The rows of a group lie close to one hidden flat surface of 12 dimensions, which may be shifted away from zero. Surfaces can cross.
In the rows, 128 means zero.
Known rows, each followed by its group:
[129 126  90 126  93 134 132 121 194 170 105 140 103 119 196 100 147  73]
(1)
[127 121 141 124 119 137  81 129 131  98 119  98 115 170 166 101 120 159]
(2)
[136 144 133 103 115 167 130 154  67 181 109 115 140 151 162 133  99  87]
(3)
[ 96 192  98 138  82 134 128 118 125  94 166 151 130 123  96 113 162  96]
(2)
[175 117 117 136 118 127  96 131 144 161 123 139 115 160 139 101 125 151]
(3)
[ 79 140 101  99 115 157  87 160 192 136  99 108 121 169 128 153 102 143]
(1)
[172 131  87 134 129  78 163 117 110 132 146 118 214  85  94 141  52 206]
(4)
[147 137 100 141 115 162 142  82 122 123 124 131 147 107 120 133 113 161]
(2)
[128 194 189 166 127 130 117 136 127 124 194  93 145  94 137 165 109 107]
(4)
[161 141 120 119 110 105  98  76 119  92 157  83 101 174 170  83 140 139]
(1)
[109 147 138 126 126 128 128 119 114 126 108 129 106 147 144 125 122 157]
(2)
[184 116  86 148 127 133 100 143 160 145 115 174  40  82 121 167 168 151]
(4)
[164 126 156 164  91 119 187 159 113 177 102  99  93 160 202  61 142 122]
(1)
[115 149 121 108 142  87 124  98 140 120 132 110 131 152 161 130 121 125]
(3)
[ 83  99 191  92 154 161 150 153 145 107  84  56 148 155 128 142  91  58]
(2)
[104 192 148 169 106 139 136 114 139  76  59 204 158 108 102 106 102 102]
(0)
[175 181 127 129 119 147 102 129 134 119 129  97 107 119 139 180 123 135]
(4)
[101 124 131  97 137  78 126 110 163 132 103 142 115 145 127 102 114 140]
(4)
[185 118  98 134 146 141 111 103 112 136 184  92 144 129 151 167 151 145]
(0)
[173  80 115 123 138 141  70 119 116  78 105  90 144 173 168 114 104 159]
(2)
[158 109 129 131 126 148 136 166 138 125 108 103 164 117 154 144 123  96]
(2)
[142 124 125 113 141 112 137 135  91 129 125  91 129 155 144 139  98 135]
(3)
[172  57 119 127 148 159 110 117  74 146 129 141 113 166 111 104 135 128]
(1)
[155 176 121 154 132 135 135 120 116  64 119  88 123 156 150 172 121  97]
(4)
[155 122 150 124 159 111 126 146  84 156 148 101  93 160 154 154 147 158]
(3)
[ 79 177 196  95 104 152 137 108 130 146 138 101 105 128  96 105 126 145]
(2)
[131 120 146 136 129 140 125 149 118 150 101 150 108 131 149 117 139 112]
(2)
[146  92  96 119 163 145 120  97 101 176  81 160  55 172 176 144 125  92]
(3)
[ 72 156 109  95 105 106 125 153 132 121  73 176 100 146 121 104 149 142]
(0)
[167 103  98 129 144 109 151 129 112 147 119  97 110 140 162 149 100 123]
(3)
[174 121 126 133 156 197 104 111 147 189 100 110  47 166 180 194 139 117]
(3)
[102 167 146 205 145 120 146 133 155 181 185 199 205  71 115 160 124 126]
(0)
[117 142 118 158  93 119 185 172  96 121 147 110 142  99 126 115 137 142]
(1)
[ 90 156 185 134 124  84 128 136 153 178 177 143 101 111 157  91 164 105]
(4)
[ 96 159 156 151 111 147 177 117 124  54 100 101 129  89  66 142  60 114]
(0)
[131 121 129 143 124 106 111 120 147 129 118 155 186 138 143  83 103 140]
(0)
[125 112 154 134 138 155  88 130 123 113  73 157  85 162 145 114 112 100]
(2)
[143 131 108 133 125 101  76 117 150  80 187 132 110 150 108 113 225 205]
(3)
[115 137 110 113 144 164 118 121 124 124  97 111  89 157 153 181 123 108]
(3)
[131 151 167  62 139 136 103 103 111  99 153   4 110 151 166 165 116 151]
(4)
[119 145 136 141 105 104 144 157 150 149 132 138 154 114 141 101 135 133]
(0)
[ 85 123 128  95 130 160  98  95 134 123 184  93 111 114 167 138 181 117]
(4)
[121 109 158 144 145 129 134 121 108  50 127  98  92 150  87 129 112  95]
(3)
[159 171 152 110 114 141 113 129 135 130 146 103 133 110 117 149 133 118]
(4)
[ 75 153 183 111 119 110 114 159  75  94 145  92  72 164 116 101 121 118]
(1)
[112  96 130  86 155 134 106 125  97  86 149  95 144 127 115 152 135 121]
(4)
[176 104 117  88 132 126  84 112 121 104 166 120 131 129  88 120 175 124]
(2)
[135  63 143 116 158 100 159 109 105  92 103 145 125 137  60  91 119 105]
(4)
[148 136  91 124 131 137 146  85 105 174 132 155 103 130 148 138 154 140]
(3)
[122 121  79  82 118 145 134 202 114 125 119 172 139  74  87 175 214  74]
(4)
[132 172 122  86  97 127 120 131 102 140 104 140 156  99 123 120 100 128]
(0)
[107 194 137 107 108 110 145 115 150 115 131  70 148 115 166 143 101 109]
(1)
[ 90 153 113  95 143 134 101  92 129 146 113 167  82 158 135 142 167 138]
(3)
[111 176 132 122 100 154 120 121 143 155 119 145 118 137 115 125 123 136]
(1)
[153 143 100 111  97 164 102  67 156 139 132  93 116 164 150 104 109 134]
(1)
[103 124  74 110 147 104 118 125 109 106 152 133 157 132 109 166 137 186]
(0)
[173 137 133 108 136 127 132 135  48 131 128 120 119 166 144 128 188 143]
(0)
[170 137 116 150 110 129 126 149 165 151 145 113 111 123 142 140 146 133]
(3)
[151 152 188 139 135 165 125 150 169 129 108 131 143 115  67 160 147 147]
(1)
[188  96  91 159 124 126 115 121 134 114 158 129 130 137 143 115 177 150]
(1)
[143 131 148 108 129 115 120 130 138 124 120 140 112 134 104 113 153  93]
(4)
[127 132 124 111  99 170 135  86 145 128 137  77 104 129 141 115  95  83]
(1)
[101 142 167 198 163 137 164 128 144 116 152 147 120 150 102 153 181 140]
(0)
[119 145 128 104 123 104 129  88 119 136 136 123 153 145 140  97 112 138]
(4)
[143 146 159 119 132 114 105 136 118 163 149 142 189 114 137 121 114 125]
(0)
[158  90 136 126 125 112 127 140 135 106 100 148 140 125 124  86 162 135]
(1)
[148 157 126 130 137 154 121  52 118 127  90 135 127 174 137 125  91 135]
(1)
[120 147 165 147 121 119 113 164 167 139 113 146  51 156 152 108 194 107]
(2)
[154 162 139 172  79 158 185 122 120 126 134 114 118 152 118  83 162  97]
(2)
[ 83 124 120 101 106  90 142 140 139 119  83 150 164 170 114  53 122 185]
(0)
[119  72 113 113 148 141 106 135 134 115  97 105 158 140 174 135 103 139]
(2)
[135 159 115 153 119 130 131 121 161 118 138 131 158 112 133 147 136 136]
(0)
[184 128 143 115 123 149 109 165 150 159 153  71 103 126 134 166 149 143]
(3)
[ 48 181 109 105  75 137  98 148 154 105 128 163 133 167 121  76 156  48]
(2)
[138 135 142 121 153 127  95 124 107 174 171 181 158 121 103 142 170 141]
(0)

New rows, each followed by its group:
[140  84 137  88 130 109 108 133 102  88 133 103 131 143 106  88 118  76]
(3)
[178 113 114 154 137 126 135 121 130  77 120 123 180 129 101 134 148 186]
(1)
[108 125 101 194 132  62 147 205 121 139 179 201 151  78 136 133 187 138]
(0)
[154 108 136 177 143 145 139 118 108  71 148 124  92 133 121 138 167  74]
(4)
[109 205 118  88 122 104  67 137 143 147 198  58 122 173 169 177 125 148]
(1)
[190 152 113 213  98 118 183 173 145 164 154 117 122  96 138 140 123 162]
(3)
[131 164 170 139  97 159 129  70 195  87 106 106  79 119 131  96 131  78]
(1)
[139  77 141 149 145 150 134 147 113 110  84 106  91 187 136 115 114 124]
(1)
[151 160 119 176 117 137 181  89 109  95 148  98 135 123 142 138 128 113]
(4)
[131 164  99 151 133 135  91 126  37 125 150 184 187 135 137 139  98 111]
(4)
[111 147 138 141 108 148  93 140 141 117 125 143 116 117 145 123 130 120]
(2)
[177 135 159  88 128 153 142 133 111 108 100 109 115 107  50 153 127  99]
(4)
[126 100 101  93 134  99 156 134 157 107 133 110 150  93  94 139 142 141]
(4)
[146 174 175 148 147 139 113 123 186 106  85 120 132 159 124 162 132 149]
(1)
[100 112 123  69 163  93 105  80 204 156  71 163  33 140 129 138 114  75]
(3)
[133 161 150 124  96 147  90 148 113 123 162 118 162 153 139  94 162 107]
(3)
[170 131 120 147 125 142 105 116 127 111 123 164 112 129 105 128 145  95]
(4)
[133 157  90 163 104 154 124  63 178  92  97 122 103 164 158 115 112 133]
(1)
[179  76  80 122 145 134 115 123  95  94 129 133 116 120 112 145 151 143]
(4)
[121 129 127 120 134  94 132 141  99 136 136 138 118 145 153 111 145  95]
(3)
[108  96 139  94 167  96  71 162 133 126 114 156  80 146 145 138 165 120]
(2)
[130 150 165 151 136 129 126 137 105 106  88 135 113 186 117 116 121 174]
(1)
[183  89  72 126  99 168 109 122 157 111 140 116 121 115 123 116 166  88]
(3)
[154 166 172 149 120 137 154 114 179 127  86 110 122 133 153 129 130 114]
(1)
[125 155 156 143 132 129 145 199  82 174 127 107 135 179 129 152 119 181]
(1)
[168 146 125 160 118 174 146  80 144 102 136  82 128 131 127 150 112 115]
(3)
[117 137  51 149  88 151 116 112 152 125 131 153 177  99 165 121 123 153]
(2)
[147 117 164 108 120 147 128 151 110 152 142  92 158 104 138 127 125 143]
(2)
[201 135 106 134 122 116 116 130 110 142 107 164 101 124 112 131 130 142]
(4)
[137 125  86 160 114 134 142 123 122 121 104 158 141 150 133 112 130 165]
(1)
[160 163 107 112 116 128 130 140 116 131  92 157 131 120 100 149 125 111]
(4)
[ 87 114 123 137  75 125 123 228 152  97 161  47  83 164 136  99 145 161]
(1)
[188 155 164 125 119 130  55 108 120 135 182 115 142 146 139 106 137 118]
(4)
[124 172 120 172 113 146 171 132 137 134 121 131 104 111 132 159 120 117]
(3)
[128 142 125 193 135 110 135 157 103 133  95 155  96 180 150 125  89 164]
(3)
[104 140 143 112 138 129 159 134  75 149 108 126  92 175 133 125 152 141]
(0)
[ 93 102  97  84 131 152 146  90 161 166 106 164 154 107 108 121 141 127]
(2)
[167 183 186 145 105 164 176  88 152 161  97  65 104 151 172 116  97 101]
(1)
[189  92 127 172 141 155 132 127 146 126 102  92  91 160 173 141  88  57]
(3)
[175 140 138 103 152 115  71  86 108 131 129 163  69 122 102 143 151 201]
(2)
[121 135 121 104  90 148 138 170 122 165  95 156 171 151 133  78 146  37]
(2)
[141 122 128 153 105 160  98 144 108 139  96 194 102 145 143  79 145  78]
(2)
[177 143 118 154 118 170 114 104 128 168 161  97 105 174 146 141 131 144]
(1)
[137  82  62 156 137 138 127  85 138 104 163 123 129  99 114 153  82 146]
(0)
[105 185 148  96 122  98 130 138 157 100 147  85 103 155 111 146 162 132]
(2)
[149 117 147 140 139 127 146 104 125  74 101  78 125 151 150 121 107 119]
(1)
[110 154 110 144 117 103 151 141 101 146 125 172 112 127 119 119 139 159]
(3)
[131 155 129 105 127 118 145 119  66 179 102 168 166 134 132 113 111 143]
(1)
[145 104 160 139 114 124 141 185  65 106 140 117 124 132  89  95 119 101]
(3)
[151 145 101 101 109 135 101 113 118 168 133 179 169 123 102 105 148 174]
(1)
[150 172 148 120 109 123 108 125 146 162  86 133  87 172 162 100 140 183]
(2)
[160 143  92 112 134 117 153  92 131 132 116 106 153 123 131 161 124 191]
(2)
[176 115 112 135 120 101  85  72 168 110  97 141  80 188 203  59 165 122]
(1)
[135 169 140 120 122 131 107 135 146 129 137 123 146 137 110 146 139 162]
(1)
[110 120 144  91 150 114 114 142 163 152 100 147  94 134 130 140 165 117]
(2)
[ 82 110 126  93 147 123  97 128 118 105 154 136 171 116 104 138 128 108]
(4)
[171 175  94 110 113 102 119 147 129  88  94 102 152 187 139 139 133 102]
(2)
[132 110 120  68 105 154  93 157 163 163  78 124 193 150 156  96 116  84]
(2)
[121 119  71 141 130 107 135 157 110 114 184 106 134  95 182 168 187 143]
(4)
[193 115 160  94 149 153  98 123 124 193 138 123 144 146 121 137 146 127]
(1)
[102  99 128 104 138 129 114 117 138 123 137 143 101 116 119 123 167 112]
(4)
[ 96 121 128 116 117 153 134 152 107 131  92 148 139 140  90 118 102 150]
(1)
[131 138 108 124 131 111 159 136 122 109 145 123 132 128 109 146 169  99]
(2)
[100 142  81 115 125 140  87  84 111 138 153 149 134 127 176 132 130 154]
(4)
[125 168 153 145  65 143 165 103 102 136 146  97  79 131 143  57 129 115]
(1)
[152 157 116 119 119 134  79  74 149 120 136 102 102 190 158 112 128 147]
(1)
[120 107 106 135 125  97  99 183 101 118 140 132 104 179 147 104 163 170]
(1)
[133 151 112 133 155 113 127 105 101  43  44 147 171 179  70 153  21 102]
(4)
[127 107  67 122 128 175 148  77  97  92 133 113 120 110 135 160 151 138]
(4)
[ 74 178 117  74 112 106 117 129 132 187 124 149 123 118 171 126 138 139]
(4)
[ 84 101 146 127 151 117 109 143 106  96 168 144 141 129 123 118 175  63]
(4)
[ 77 115 101  82 112 155 117 165 137 155 111 132 148 120 105 135 102 120]
(1)
[174  87  87 107 141 134  63 138 150 101 110 158  91 124 101 153 161 128]
(4)
[139 115  90 149 137 151 106 145 148 149 118 151 121 163 132 158 140 143]
(1)
[111 111 172 128 139  71 133 112 169 115 162 110 126 141 131  78 146 109]
(4)
[149  95 132 162 155  56 150 175 132 112 139 146 132  94  95 142 106 144]
(4)
[115 205 197 166 136 131 152 132 131 122 107 135 187 141 138 138 119 114]
(0)
